The same things were measured in two ways. Each way mixes the same 10 hidden numbers, adds some noise and spreads widely along 5 directions of its own, which tell nothing about the thing.
In the rows, zero is written as 128.
Some things both ways: the first way, then the second way.
[ 97 135 138 149 171 131 131  96 163 172 145 167 160 132 102 140  95 152
 139 163]
[ 81 135 173 172  77 126 129 119 130 132 139  98 128 120 116 116 140 133
 152 124 112 143]

[142  95 114 102 160 107 142 122 117 118 129 126 126  91 143 111 125 117
 133 163]
[141 142 150 114 108 121  82 149 105 125 129 124 151 119 191 145 138 141
 144 127 141 143]

[ 95 103 143 185 209 156 164 129 160 193 139 186 159 134  71 167 128 137
 133  77]
[ 95 117 182  89  90  44  84 173  81 152 141 129 151 107 183  88 114 190
 130  94 132 116]

[131  87 122 135 155 141 129 139 117 162 109 134  95 106 135 143 135 140
 106 128]
[173 116  98 136 122  95 110 161 131 103 112  94 150 171 143 100 117 152
 127 116 171 111]

[156 150  58 136 162 106 121 114 146 124 153 135 138  90  94  87 123 150
 104  81]
[128 124 165  99 188 141  97 109 124 134 144 133 102 135 182 130 137 154
  72 139  99 121]

[167 135 115 108 128 118  83 134 124 117 120  89 162  74 107  98 111 139
 104 207]
[171 103 108 100  85 122 129 121 168 119 111 151 113 146  34  82 113 127
  95 121 150 155]

[109 117 147 151 127 161 170 119 121 170 163 135 182 156  66 126 132 127
 119 110]
[168 111  87 166 123 114 137 130 132  90 125  92  97 213 136 147 162  79
 144 192 106 123]

[152 115  83 104 185  76  99  99  95 125 154 163 120  76 128  94 128 119
 120  87]
[140 163 131 171 149 176 138 163 105 122 112  81 127 149 212 172 186 111
 185  94 146 115]

[107 145  78 117 178  60  75 116 120 147 141 131 121  86 156 120  86 123
 110 167]
[111 124 167 147 144 128 152  95 135 107 106 128 154 106 116 113 161 120
 104 102 118  83]

[ 93  84 118 118 146 129 168 154 115 131 117 184  63 137 132 200 136 167
  83  56]
[137  64 132  74 118  92 118 157 114 154 105 165 147  95 109 131 126 139
  79 122 140  92]

[119 106 117  96 121 123 121 122 136 146 104 106 100  90 157 126 130 154
  91 158]
[118 121 139 230 107 134 145  92 135 126 113  39 143 179  92 127 126  92
 116 177 101 145]

[113  88 103 128 164 112 126 159  92 131 142 152 100 133 109 151 132 131
 107  72]
[ 83  89 142  29 120  91 102 124 110 157 147 205 150  40 103 141  74 162
  84 137 131 124]

[ 85 101  65 165 156 149 152 181 121 143 153 135 104 141  92 172 131 155
  99  57]
[146 123 140 133 200 104 121  83 135  82 133 104 104 186 167 123 150 128
  85 175  86 103]

[117 175  90 128 157 123 120 135 105 123 170  87 154 102 110 106 137 117
 161 125]
[106 116 173 117 156 131  93 114 100 138 139 129 132 128 163 120 128 129
  84 120 122 165]

[178 162 149 182 175 144 134 112  88 167 124 192  82 113 132 135 114 125
 157 131]
[175 106 139 154 158  99 151 164  70 187  83  80 119 206 143  92 168 114
  99 102 120 129]

[ 54 151  99 114 131 106 160 180 153 108 132  87 127 137 170 179 121 149
 130 146]
[131 140 140 170 117 149 138 120 144 123 108 106 157 116 118 117 151 147
 148  94 155 102]

[127 123 117 143 194  67 109 149 106 133 143 121 144 152 102  99 107  96
 138 131]
[111 145 135  99 117 130 109 123 114 150 149 164 139  85 142 121 116 166
 144 119 136 120]

[113  97  93 129 139 109  93 177 119 119 156 116 170 141  98 125 145 125
 112  79]
[119 182 109 150 139 137 143 153 137 122 144 106  97 146 160 140 137 156
 218 103 143 144]

[ 80  88 135 155 144 176 164 150 156 155 136 158 131 150 130 200 148 179
 138 116]
[144 167 108 120 113 112 114 116 150  75 155 138 119 141 151 113 107 123
 148 154 111 124]

[157  74  75 122 161 115 142 150  82  93 146 150  54 127 153 114 108 112
 149 142]
[140  96 116 142 132 149 157 167 121 151 103  92 100 163 121 149 159 111
 128 109 140 120]

[124 106  76 112 176 105 118 145  69 115 162 122 110 100 110 117 142 104
 137  82]
[ 61  96 171  87 123 123 101 147  81 170 140 140 150  71 149 159 107 154
 111 107 150 157]

[104 139 102 105 117  93  84 149 113 129 156  69 204 110 112 104 139 124
 106 136]
[118 111 113  48 121 102 109 120 149 107 147 204 131  78  88 105  89 159
 109 115 152 129]

[113  98 100 138 153 134 119 142 132 140 135 164  96 122 141 163 145 170
 122  90]
[125 152 133 167 157 129 160  94 129 118 136  97  99 170 133 114 128  81
 105 162  61 121]

[ 80 119  95  99 117 108 108 164 132 125 148 121 184 116  74 164 160 169
  49  31]
[134 133 120 130 133 133 141 118 144 111 131 132 105 140 119 136 147 124
 144 136 121 124]

[103 115 127 156 167 105 103 136 107 167 142 122 158 158  91 129 154 153
 106  90]
[ 88 176  93 179  95 179 125 111 137 116 181  84 119 137 136 128 100 169
 203 140 159 143]

[ 83 144 119  98 111 119 139 176 122 115 142  53 163 125 134 128 143 101
 130 135]
[150 105 115 146 129 103 130 131 129 122 104 124 149 150 107 113 125 102
 106 136 133 128]

[108 106  90 135 170 110 140 142 135 123 148 101 159 126 111 128 133 145
 136 140]
[108 138 156 137 106 139 124  87 130 108 159 118 100 149 125 102 130 105
  94 163  75 133]

Other things, the second way, with their names:
z77: [175 157  97 174 149 182 113 116 147  94 129 107 137 161 171 128 133  95
 117 145 127 109]
z337: [119 111 138 122 195 123 102 135 141 137 113 133 153 101 149 157 115 172
 116 105 162 141]
z477: [181 178 139 136 112 118  99 137  87 140 124 109 139 166 189  99 161 145
 167 114 139 156]
z847: [135 117 112 109 192 125 121 154 100 135 134 123 105 157 188 145 129 128
 112 129 125 120]
z214: [163 134  91  99 133  71 135 119  97 125 135 119 119 169 139 124 109 130
 127 186 100 111]
z181: [121 107 137 109 112 133 127  95 133 131 122 157 143  96  85 133 120 105
  89 153 112 132]
z303: [142 218 138 130 142 124 105  78 159  70 161 128 115 126 197 154 141 147
 191 177  79 126]
z36: [ 90 139 147 151 107 125 114 162 117 146 130  93 132 115 155 176 132 148
 197 115 152 179]
z960: [139 124 135 106 162 120 143 134 155 118 108 148 107 123 110 131 131 115
 108 109 116 136]
z872: [107 116 166 174 118 156  78 112 130 140 134  85 156 122 146 146 124 150
 114 143 146 167]
z335: [100 150 128 116  95 117 125 147 135 124 136 150 150  71 139 145 117 154
 184 106 146 109]
z721: [179 161 154 113 137 144 100  88  99 125 132 114 132 155 180 103 158 142
  93 146 107 113]
z729: [122 145 148 113 139  96 110 119  99 135 138 132 121 135 170 156 134 113
 146 165  92 167]
z702: [193 171  84 105 129 133 115 116 123 109 132 148 139 139 160 123 132 134
 155 148 139 114]
z343: [101 120 125  88 113 107 158 165 127 142 126 180 135  76 102  90 101 129
 119  62 138  87]
z84: [122 155 144 113 132 121 128 124 131 126 116 166 160  70 135 139 122 118
 143 106 125 132]
z109: [121 155  95 130 124 142 130 118 125 111 158 124 122 133 148 132 118 146
 168 147 136 109]
z440: [137 132 129 136 100 150 108 121 112 154 131 118 146 123 131 127 127 143
 129 136 142 136]
z118: [171 108  79 136 154 113 141 138 162 125  93 159 139 138  69 115 101  96
 108 122 148 151]
z573: [ 81 166 154  94 128 119  86 101 113 150 153 164 165  45 150 167  92 181
 171 140 141 182]
z73: [117 104 140 106 126 115 140 124 118 103 140 126 105 157 120  83 130 115
  77 117 115 101]
z904: [174 164 110 122 137 143 117  61 157  85 130 144 147 122 126 145 132 123
 125 187 108 117]
z459: [154 144  99 136 126 142 149 103 143 109 120 132 131 134 106 138 123  88
 121 159 108 118]
z818: [107 156 162 155 153 124 106 157  92 151 139  94 111 160 202 130 138 129
 155 108 118 182]
z400: [130 123 118 192  65 195 176 103 155 149 115  97 121 140  30  94 134  90
 112 120 128 121]
z490: [124 168 124 159  96 199  77 138  98 132 163  91 148 125 219 164 151 170
 195 128 179 132]
z251: [106  89 167  57 121  66 100 127  85 185 129 167 142  90 114 115  94 154
  68 148 102 144]
z75: [132 137 157 125 166 159 115 149 104 157 120 104 126 124 192 149 162 162
 128  94 139 115]
z104: [193 132 103 119 146 121 101 171 117 100 112 117 117 180 202 160 180 120
 170 127 155 133]
z798: [154 110  84 151  87 116 137 141 183  92 110 137 136 139  55 110 110 106
 143 124 160 137]
z87: [156 152 130  98 110 192 120 132  95 162 140 128 108 128 168 132 162 146
 133 117 136 111]
z539: [ 97 134 102 150  94 149 164 148 132 150 138 108 110 128  81 119  96 116
 154 110 138 146]
z500: [125  85 126 118 156 151 156 103 152 158 109 127 121 111  58 133  97 115
  41 145 106 109]
z479: [111 168 114 151 107 170 128 106 141 118 138 125 159  83 129 163 111 128
 173 137 145 131]
z345: [117 149 155 114 155 128 109 109  99 124 134 138 147 105 187 158 149 133
 139 137 117 128]
z655: [116 167 160 175 140 152 152 101 148 117  95 106 175  87 115 136 136 121
 144  90 136 127]
z840: [151 135 182  80 180 125  95 104 120 139 120 163 126 112 167 127 146 138
  73 123  98 145]
z472: [ 88 146 125 154 129 172 131 140  96 159 127 116 164  84 147 169 114 126
 168  99 168 155]
z911: [121  91 120  46 159 115 111 113  97 170 143 209 126  88 116 124  92 120
  52 155 104 126]
z437: [145 103  96 147 149 143 143 139 182  72 116 129 111 144 117 152 157 113
 140 125 147  85]
z710: [164 182 118 177 137 149 117  90 148 102 119 120 173 121 151 118 140 147
 160 131 139 103]
z845: [131  61  93  64 120  94 102 156 128 168 110 208 171  63  65 139  75 146
  97 120 183 145]
z2: [ 91 153 122 148  83 162 156 136 154 155 122 156 157  54  62 113 115 170
 200  49 189 135]
z415: [108 203 144 193 154 164 108 116 122 127 149  89 149 126 200 117 122 168
 187  96 146 148]
z908: [ 49 136 185 137 111 129 105 117 137 111 150 109 139  82 142 151 114 153
 146 115 132 159]
z123: [131 140 173 118 213  84  71 156 150  87 139 127  92 171 224 115 139 156
 116 101 112 165]
z982: [121  98 160 117  77  89 159 143 106 137  96 124 150 113  87  96 138 104
  97  99 118  97]

Some of these things the first way, each followed by its name:
[166 100 150 189 149 156 154 124 101 192 130 165 149 121 114 128 143 123
 116 107]
z214
[109 165 150 138 105 140 181 152 135 137 130 108 181 124 160 173 165 159
 125 126]
z702
[ 68 155 147 162 173 129 147 170 150 159 112 155  87 158 130 203 104 153
 127 119]
z710
[134 124 127  57 105  48  73 161  67  96 133  34 138 129 145  45 119  52
 116 173]
z845
[126  93 123 138 157  80 103 120  92 161 133 144 141 141 134 121 141 144
  98 108]
z109
[116 159 142 125 122 111 137 124  99 135 141 147 122 147 143 146 163 160
 120  76]
z911
[161 138 119  91  89 119 113  73 136 134 162 106 193  77 166  46 115 100
 152 219]
z36
[ 97  77  78  94 190  44  56 176 107 108 142 112 140 117 116 118 148 112
 100  56]
z343
[ 97 175 123 156 163 140 182 156 153 116 134 114 119 143 137 166 111 155
 180 175]
z400
[ 97 154 135 109  95 152 116 179 115 106 138  87  97 149 158 132 120 107
 173 176]
z118
[ 96 111  89  98 163  93 110 176 114 110 137 102 141 108  95 137 147 121
  95  63]
z479
[147 123  78  94 103  84 125 124  93 101 163  70 150 114 189  58 163 106
 144 128]
z847
[147  95 147  96  92 126 144  78 102 136 126 175 109 105 198 143 134 169
 116 171]
z104
[122 130 111 181 179 152 214 163 122 126 109 165  65 121 173 222 132 184
 149 138]
z721
[152 134 144 144 199  70 138  66  94 167 131 162 128 126 119  95 119 137
 126 143]
z490
[144 146 118 213 244 173 172 121 118 165 153 185  34 162  59 108  35  90
 226 195]
z872
[102 120 115  93 105 133 131 145 124 107 146 111 137 117 172 150 175 156
 145 113]
z818
[ 81 109  81 137 114 189 133 145 176 123 169 156 103 141 129 161 123 176
 163 118]
z123
[ 95 141 104 109 148 114 135 175  72 102 157 101  96 131 163 148 154 103
 173  98]
z472
[124 166  66 104 118 116  96 148 130 115 157  94 119 100 126  83 112 105
 123 109]
z337
[120 110 110 144 197 132 135 132 125 158 135 165 132  78 108 162 117 131
 129 117]
z982
[151 125  65 116 154 123  68 145 131 111 157 142 132  75  79 101 108 120
 111  96]
z960
[110 119  71 125 148 100 133 137 110 121 167  58 177 105 164 103 149 124
 154 167]
z73
